The groups are shells around one centre, one inside the other: the same stretched ball of 6 dimensions in 10 sizes.
Some rows, each with its group after it:
[-19 -17  -7   7  -4   3  17 -10  18  20  10   6  -4  22 -22 -29  17  12
   1 -14  14   7] => (4)
[ 20  32  36  -4  40  32 -28  -7 -29  19  -7 -21  26  -5   4 -11 -19 -22
  12   1   9 -11] => (0)
[ 17  20 -25  11  24  20   4  -7  14  -7  -7  11   1  -1  15  -6  28   6
  -6  16  -1 -21] => (9)
[ -8  56  62 -17  51  62 -62 -21 -37  46 -23 -41  44   5  -4 -72 -39 -33
  15 -20  24 -21] => (8)
[  3  65  23 -16  37  42 -45 -12 -17  16 -33 -25  27 -15  20 -47 -15 -17
   3   0   5 -31] => (7)
[ 21  18  71 -17  55  45 -37  -9 -42  22  11 -35  25  19 -12 -10 -42 -42
  34 -24  17  15] => (9)
[ 14 -20 -20  24 -18 -34  39  13   4   5   9  14  -7 -21  -3  37  25  28
  -3  20  -7 -10] => (7)
[ -7 -30 -16  14 -22 -28  38   6  16   7  15  12 -15   2 -16  12  23  26
   2  -1   0   6] => (3)
[ 15 -26 -32  18 -16 -32  46  11  20 -12  15  22 -20  -7  -1  42  34  26
  -3  15 -10   4] => (1)
[ 36   8 -12  19  -1 -28  22  19 -12  -7  -4   5   0 -42  18  56  16  19
   1  33 -18 -24] => (8)
[  3 -28  39  -9   0 -14  15   5 -18  21  28 -12   3  12 -29  22 -23 -13
  19 -21  12  43] => (1)
[ 13  13   6   5  -1 -15   7  10 -12   8  -8  -7   5 -28   7  18   2  10
   5  12  -8 -15] => (1)
[ -3  53   8  -4  29  37 -33 -12  -6  16 -30 -16  20 -12  16 -50   1  -3
   1   2   4 -40] => (2)
[-34 -11  11  -2 -18  -9  10  -5   7  32   2  -8   1   9 -26 -39   0  14
   4 -22  13   7] => (5)
[ -8 -36  18  -7  -1  -6  22  -5   5  17  31   1  -4  32 -33   2  -7  -8
  10 -26  18  49] => (6)
[ 27  -4  -3 -13  26   8  12  -1  13 -29  17   5 -15  19   7  30   8 -14
  14  -6  -7  29] => (9)
[-29 -10 -28   5 -44 -42  34  10  27   7  -9   8 -19 -17  -6 -10  28  42
  -5  -2 -10 -11] => (9)
[-15  22  -1  -1   0   5  -5  -2   6   9 -18 -10  -1  -9   4 -32  11  16
   7  -5  -4 -28] => (2)
[  7   5 -63  19 -27 -36  41  11  34 -17 -14  28 -19 -32  21  23  51  43
 -22  33 -20 -27] => (7)
[-38   4 -20 -11 -14   3   8 -13  36   9  -8   4 -11  18 -10 -56  20  16
  -6 -21   7   4] => (4)
[ -4  -6  54 -20  43  45 -22 -20 -13  23  23 -22  13  50 -29 -36 -29 -37
  28 -41  28  38] => (8)
[  4   3  34   3   6  -5  -2   7 -26  23   1 -20  10 -13 -10   4 -14   2
  19  -5   2  -9] => (5)
[-16 -24 -11  13 -12 -10  27  -3  17  16  12   8 -10  14 -21 -16  22  22
   4 -10   8   1] => (8)
[ 16   5  38 -11  23   9  -8   2 -22   8   9 -18   8   2  -6  13 -20 -17
  22 -11   3  14] => (6)
[ 33 -19 -45  19  -5 -29  48  12  24 -31  14  29 -24 -10  13  59  43  23
  -5  26 -18   2] => (7)
[  9 -24  12  14  -1 -14  23   5 -11  20  19   1   3   1 -19  21   3   7
   9   1   8   9] => (3)
[-34  22  -4 -23 -12   1  -4  -8  22   9 -18  -7  -4   2  -1 -49   3   7
  -4 -20   2   6] => (5)
[ 35   3  19 -12  40  21  -2  -4  -8 -13  18  -3   3  17   3  29  -9 -29
  14  -4   3  32] => (7)
[-16  -4  16 -17  13  19  -2 -14  11  11  11  -7  -1  33 -19 -33  -6 -13
  10 -29  16  30] => (0)
[ -9  42  44 -33  29  33 -39 -13 -18  23 -15 -30  25   4  -1 -43 -35 -31
   8 -23  14  14] => (4)
[ 22 -18 -32  12 -20 -44  46  21  19 -30   8  16 -30 -22  12  59  34  32
   7  17 -27  -5] => (5)
[ -6  10  -1 -17   9  10   1 -11  15   3   1   1   2  13  -3 -19   0 -10
  -5 -12   8  25] => (0)
[ -2 -14  16  -5  -2  -9  14  -1  -4  20  14  -2   5   7 -19   5  -8  -5
   2 -10  12  30] => (6)
[ 16 -12  -2  -8   6  -9  21   1   7  -6  18   9  -5   8  -4  29   2  -9
  -1  -1   2  37] => (3)
[ 13   5  55 -24  35  24 -19  -6 -26  13  15 -25  14  20 -14   0 -36 -37
  25 -26  13  37] => (3)
[  1   5 -24  17   0  -2  16  -1  14   5  -6   9  -4  -7   3  -9  30  23
  -3  12  -2 -27] => (5)
[ 25 -14   9  10   2 -21  23  14 -12  -2  14  -1  -6 -14  -2  47   5   8
  15   9  -9   1] => (3)
[-21  -4  28 -26   2   6  -3  -9   3  18  10 -14   2  24 -22 -29 -19 -15
  10 -33  15  40] => (6)
[-16   2 -31  -2 -36 -38  30   9  25  -2 -12  11 -14 -24   5   3  23  31
 -13   7 -12  -2] => (2)
[ 24  -8   4 -13  17  -2  15   4   6 -24  17   2 -15  12   3  35   3 -11
  16  -7  -8  30] => (2)
[ -1 -37 -28  -4 -25 -37  50   7  34 -18  24  22 -30  13 -11  33  25  16
  -1  -8  -7  42] => (1)
[-15  19  43 -16  22  28 -26 -10 -15  24  -5 -29  12  14 -13 -45 -21 -13
  24 -29  12  -2] => (9)
[ 16  -9  30  -5   8 -10   8   8 -19   8  14 -12   3  -3 -10  28 -15  -8
  19  -7   1  18] => (0)
[ 25 -29  26   8  17  -5  20   6 -18   9  31  -3   1  12 -19  40  -6  -9
  21  -5   7  25] => (2)
[  5  11 -14 -16  -6 -16  14   6  17 -20  -5   3 -14 -10  13  15  10   6
   1  -1 -14  12] => (0)
[ 12   0 -57   6 -19 -32  40  12  40 -38  -6  25 -32 -18  24  33  48  34
  -8  20 -27 -11] => (0)
[ 11 -35 -70   8 -47 -69  75  21  51 -44  14  40 -47 -18  12  69  54  43
 -14  20 -29  22] => (8)
[-25  -7 -21 -11 -26 -23  25   0  31  -2  -1   8 -18   4  -7 -15  18  19
  -5 -13  -3  17] => (6)
[ -3 -42  34 -17   8   0  18  -7  -1  15  42  -4  -4  44 -38   8 -19 -24
  17 -36  21  71] => (2)
[-40  13  12 -24 -20  -7  -3  -6  12  22 -13 -14   0   2 -13 -49  -9   6
   1 -27   7  13] => (4)
[-29  26 -23  -7 -27 -18   7   0  22  12 -28   1  -2 -24   7 -36  17  26
 -17   2  -4 -17] => (4)
[ 30  12 -49  18  -8 -28  33  16  19 -30 -11  21 -18 -37  31  47  43  32
  -9  37 -28 -30] => (3)
[ 11  38   8   1  20  15 -17   1 -12   6 -21 -14  12 -22  17 -12   2   3
   7   9  -6 -34] => (6)
[  8 -21  48  10  20   9   1   0 -31  33  24 -18  13  14 -30   5 -18  -9
  28 -16  17   8] => (8)
[ -8  41 -12   3   8  14 -13  -3   9   3 -30  -8   2 -19  18 -37  19  19
   2   7  -9 -48] => (7)
[ -5 -19 -27   0 -28 -37  40   7  24  -4   8  17 -16  -6  -5  21  20  20
 -10   3  -5  23] => (1)
[-21 -23 -19 -10 -39 -43  39   6  27   3   9  12 -17  -2 -14   9  12  19
 -10  -9  -1  36] => (9)
[ 18  31  49 -16  47  40 -34 -10 -31  20  -1 -26  28   7  -1 -15 -32 -35
  16 -11  14   8] => (1)
[ 29  63  19  -5  45  35 -37  -1 -24  -2 -30 -22  21 -29  33  -8  -6 -12
  11  16 -10 -46] => (4)
[-24 -17 -28   9 -41 -41  38   8  26   9  -2  12 -18 -13 -10  -4  28  39
  -7   0  -6  -5] => (5)

New rows. What belongs after each?
[-11  31  19 -11  13  17 -20  -4  -6  12 -18 -21   6  -5   4 -36  -5   1
  15 -13  -1 -21] => (5)
[-13 -14 -56  -3 -42 -47  50   9  49 -24  -2  27 -33 -12   7  18  42  37
 -17   6 -18  14] => (2)
[-16  15  13  -4   9  17 -10 -11  -1  28  -7 -10  14   6 -10 -42  -4  -2
   0 -11  15  -4] => (6)
[-11   1  64 -31  24  24 -23 -12 -24  32  15 -30  19  29 -29 -28 -46 -38
  22 -41  24  48] => (2)
[-17  46  11 -23  19  32 -30 -16   5  13 -24 -16  14   3   8 -58  -8 -12
  -2 -14   8  -6] => (2)
[-22  43  54 -20  27  40 -47 -15 -27  45 -21 -38  32   2 -10 -70 -35 -20
  14 -25  20 -13] => (4)
[-13  -3   8   6  14  21   0 -14   4  27   6  -3   9  21 -19 -38   6   1
   4 -13  19  -1] => (4)
[-41  -6  -8 -17 -20  -4  12 -13  30  19   0   3  -6  22 -21 -50   6   7
  -9 -27  15  30] => (9)
[ 12 -26 -23  -3  -2 -15  37   0  27 -17  23  21 -19  18  -6  30  21   2
  -3  -2  -1  40] => (2)
[-15 -28   9  -4 -25 -30  29   5   4  20  17   1  -6   4 -25   8  -2  10
   3 -15   7  32] => (1)
[  9  17 -55   5 -10 -17  27   4  36 -27 -15  23 -18 -20  26  12  43  26
 -18  24 -18 -16] => (1)
[ 32 -11   9   1  19  -4  17   8  -5 -17  19   0 -11   3   2  45   5  -5
  20   1  -9  14] => (2)
[-19  10  13 -11  15  25 -11 -16   8  19  -2  -9   6  23 -13 -49  -2  -7
   6 -23  16   8] => (1)
[ -4  41  38 -16  33  37 -37 -11 -19  21 -17 -29  21   1   2 -44 -21 -17
  16 -15   9 -17] => (3)
[ -8 -39  20  -5 -10 -19  28   2   2  16  30  -1  -8  22 -33  11  -6   0
  14 -24  12  44] => (6)
[ 34  40 -16  -2  25   9  -5   5   2 -26 -18   0  -1 -25  35  22  17   2
   2  23 -20 -27] => (3)
[-18  21 -19 -22  -3   4   2  -6  33 -18 -14   0 -18   8  11 -31  17   8
   2 -16  -9   3] => (9)
[ 17 -27   3 -11  16   2  23  -6  13 -10  32  11  -9  33 -14  26   2 -19
   6 -14   9  57] => (9)
[  1  24 -51   9  -8  -9  18   3  35 -24 -23  16 -19 -20  27  -6  47  34
  -9  19 -21 -39] => (2)
[ 21  20 -18  -1   5 -11  11  12   9 -28 -11   1 -16 -23  25  27  21  15
   9  13 -24 -22] => (2)
[ 20  -1  29 -12  16  -2   3   5 -17   3  13 -11   5  -1  -5  28 -18 -18
  14  -6   1  27] => (1)
[ 24 -37  -9  10   1 -21  41   8   9 -12  32  16 -17  11 -11  52  17   6
  10   2  -3  29] => (2)
[ -4  17  47 -26  30  31 -26 -14 -18  25   4 -24  21  19 -14 -30 -34 -34
  12 -26  20  30] => (0)
[-10 -22  42 -20   4  -1   5  -5 -11  26  24 -14   7  25 -33  -4 -29 -21
  14 -32  20  54] => (0)
[ -8 -12  -3   2 -14 -18  22   1   6  18   7   4   0  -2 -14   1   6  11
  -4  -3   6  14] => (6)
[  7  41  -5   8   6   2  -9   3 -10  15 -28  -7  16 -38  18 -11   9  14
  -8  22  -6 -42] => (9)
[ 19 -16   0 -14   9  -8  22   2  10 -17  22   7 -12  14  -3  35   1 -12
   7  -8  -2  45] => (3)
[ -6 -23  85 -33  36  33 -19 -18 -32  42  39 -30  24  54 -48 -20 -59 -56
  28 -53  39  81] => (8)
[-11 -18 -12 -12 -23 -29  30   8  24 -13   9   5 -26   4  -6  11  14  17
   9 -15 -10  23] => (3)
[-20  -6  57 -17  13  17 -15 -10 -22  43  13 -27  18  24 -35 -37 -35 -21
  20 -37  26  30] => (1)
[-14   1 -29   6  -1   6  16 -11  30   4  -2  14  -7  13  -4 -31  30  17
  -9  -2   6  -5] => (4)
[-18 -58  26 -10 -10 -14  32  -7   6  27  46   3  -5  45 -51   2 -14 -13
  10 -37  28  76] => (4)
[-13 -47 -28   8 -49 -60  61  15  27  -2  21  20 -29  -4 -19  34  27  36
  -2  -3  -8  28] => (7)
[-22 -12 -35  -2 -27 -22  33  -4  36   5   2  20 -13   5  -9 -14  26  20
 -19  -3   4  21] => (9)
[ 10 -16   5 -14  13   3  16  -5  11  -6  23   5  -7  25 -11  14  -1 -15
   6 -15   7  45] => (0)
[ -6   2 -45  -6  -5  -4  25  -7  45 -23  -1  22 -21  12   9  -9  36  14
 -12   0  -6  12] => (7)
[  3 -11  18  15  12   7   7  -3 -13  28  12  -5  10   7 -19  -6   1   3
  11  -4  14  -5] => (7)
[ 18  26 -46  -5  12   4  12   0  36 -43 -15  16 -23  -7  34   9  40  14
  -4  14 -22 -16] => (9)
[ -3  13 -22  -9  -9 -13  14   5  23 -20 -11   3 -19 -10  15   1  22  18
   4  -1 -17  -8] => (0)
[ -7 -19  43  -7  11   8   1  -8 -18  38  23 -14  16  23 -34 -12 -26 -19
  12 -25  26  38] => (0)
[-18   3  -1  -8 -15 -14  10   5  13   0  -7  -8 -15  -4  -3 -15  10  19
  14 -15  -9  -7] => (4)
[ 12   6 -49  17 -23 -37  37  14  22 -14 -12  22 -14 -37  20  31  41  37
 -17  33 -20 -24] => (5)
[-11 -15  60 -30  18  15 -10 -10 -18  28  26 -24  11  37 -35 -17 -42 -36
  23 -44  25  62] => (2)
[ 18  16  -4 -11  24  14  -1  -2   9 -21  -1  -1  -8   6  14   8   9  -7
  10  -2  -8   4] => (0)
[  8  15 -66   6 -17 -23  33   5  44 -32 -16  29 -23 -22  29  16  50  32
 -21  26 -22 -16] => (2)
[-23  24  52 -13  26  39 -36 -20 -24  53  -7 -30  33  16 -23 -68 -33 -22
  10 -27  30   3] => (7)
[ 10  -8  58  -8  45  40 -18 -18 -30  40  27 -18  30  37 -32 -17 -35 -42
  15 -24  35  41] => (4)
[ -4  -2  38  -9  32  35 -15 -17 -12  28  15 -15  17  34 -24 -33 -19 -25
  15 -26  26  24] => (1)
[  1  -1 -50   6 -23 -31  37  10  38 -28  -7  20 -30 -16  17  18  45  37
  -5  13 -23 -15] => (0)
[ -3 -10 -40  -8  -5  -7  30  -8  43 -20  10  25 -20  20   1   0  30   7
 -14  -3   0  32] => (8)
[ 17   1 -50   2  -4 -18  34   7  39 -42  -1  24 -31  -5  23  31  44  22
  -4  14 -23  -2] => (2)
[ 11 -30 -37   3 -28 -47  54  16  31 -29  16  24 -34  -7   3  53  33  26
  -1   7 -19  23] => (1)
[-17  -5  42 -25  -3  -6  -3  -1 -13  24   9 -22   6   9 -23 -12 -30 -15
  15 -31  12  39] => (7)
[  7  20  39 -23  39  36 -26 -12 -14  10   4 -21  14  20  -5 -21 -24 -32
  18 -22  13  21] => (6)
[ 14 -15 -59  -2 -15 -29  48   7  49 -44   9  33 -36   2  16  40  46  21
 -11  11 -20  22] => (9)
[  1   1  78 -35  40  35 -29 -14 -34  31  23 -34  25  36 -30 -19 -57 -54
  26 -43  29  60] => (4)
[  8 -17  13   2  -7 -22  22   7 -10  16  15  -1   4  -7 -15  28  -6   1
   3   0   5  23] => (2)
[-26   0  -2  -6 -15  -7   9  -3  16  12  -5  -4  -8   5 -11 -32   9  16
   5 -17   2  -1] => (1)
[  7  38 -41 -12  -3  -9   7   3  29 -30 -26  10 -13 -26  35   3  28  15
 -13  17 -22 -16] => (5)
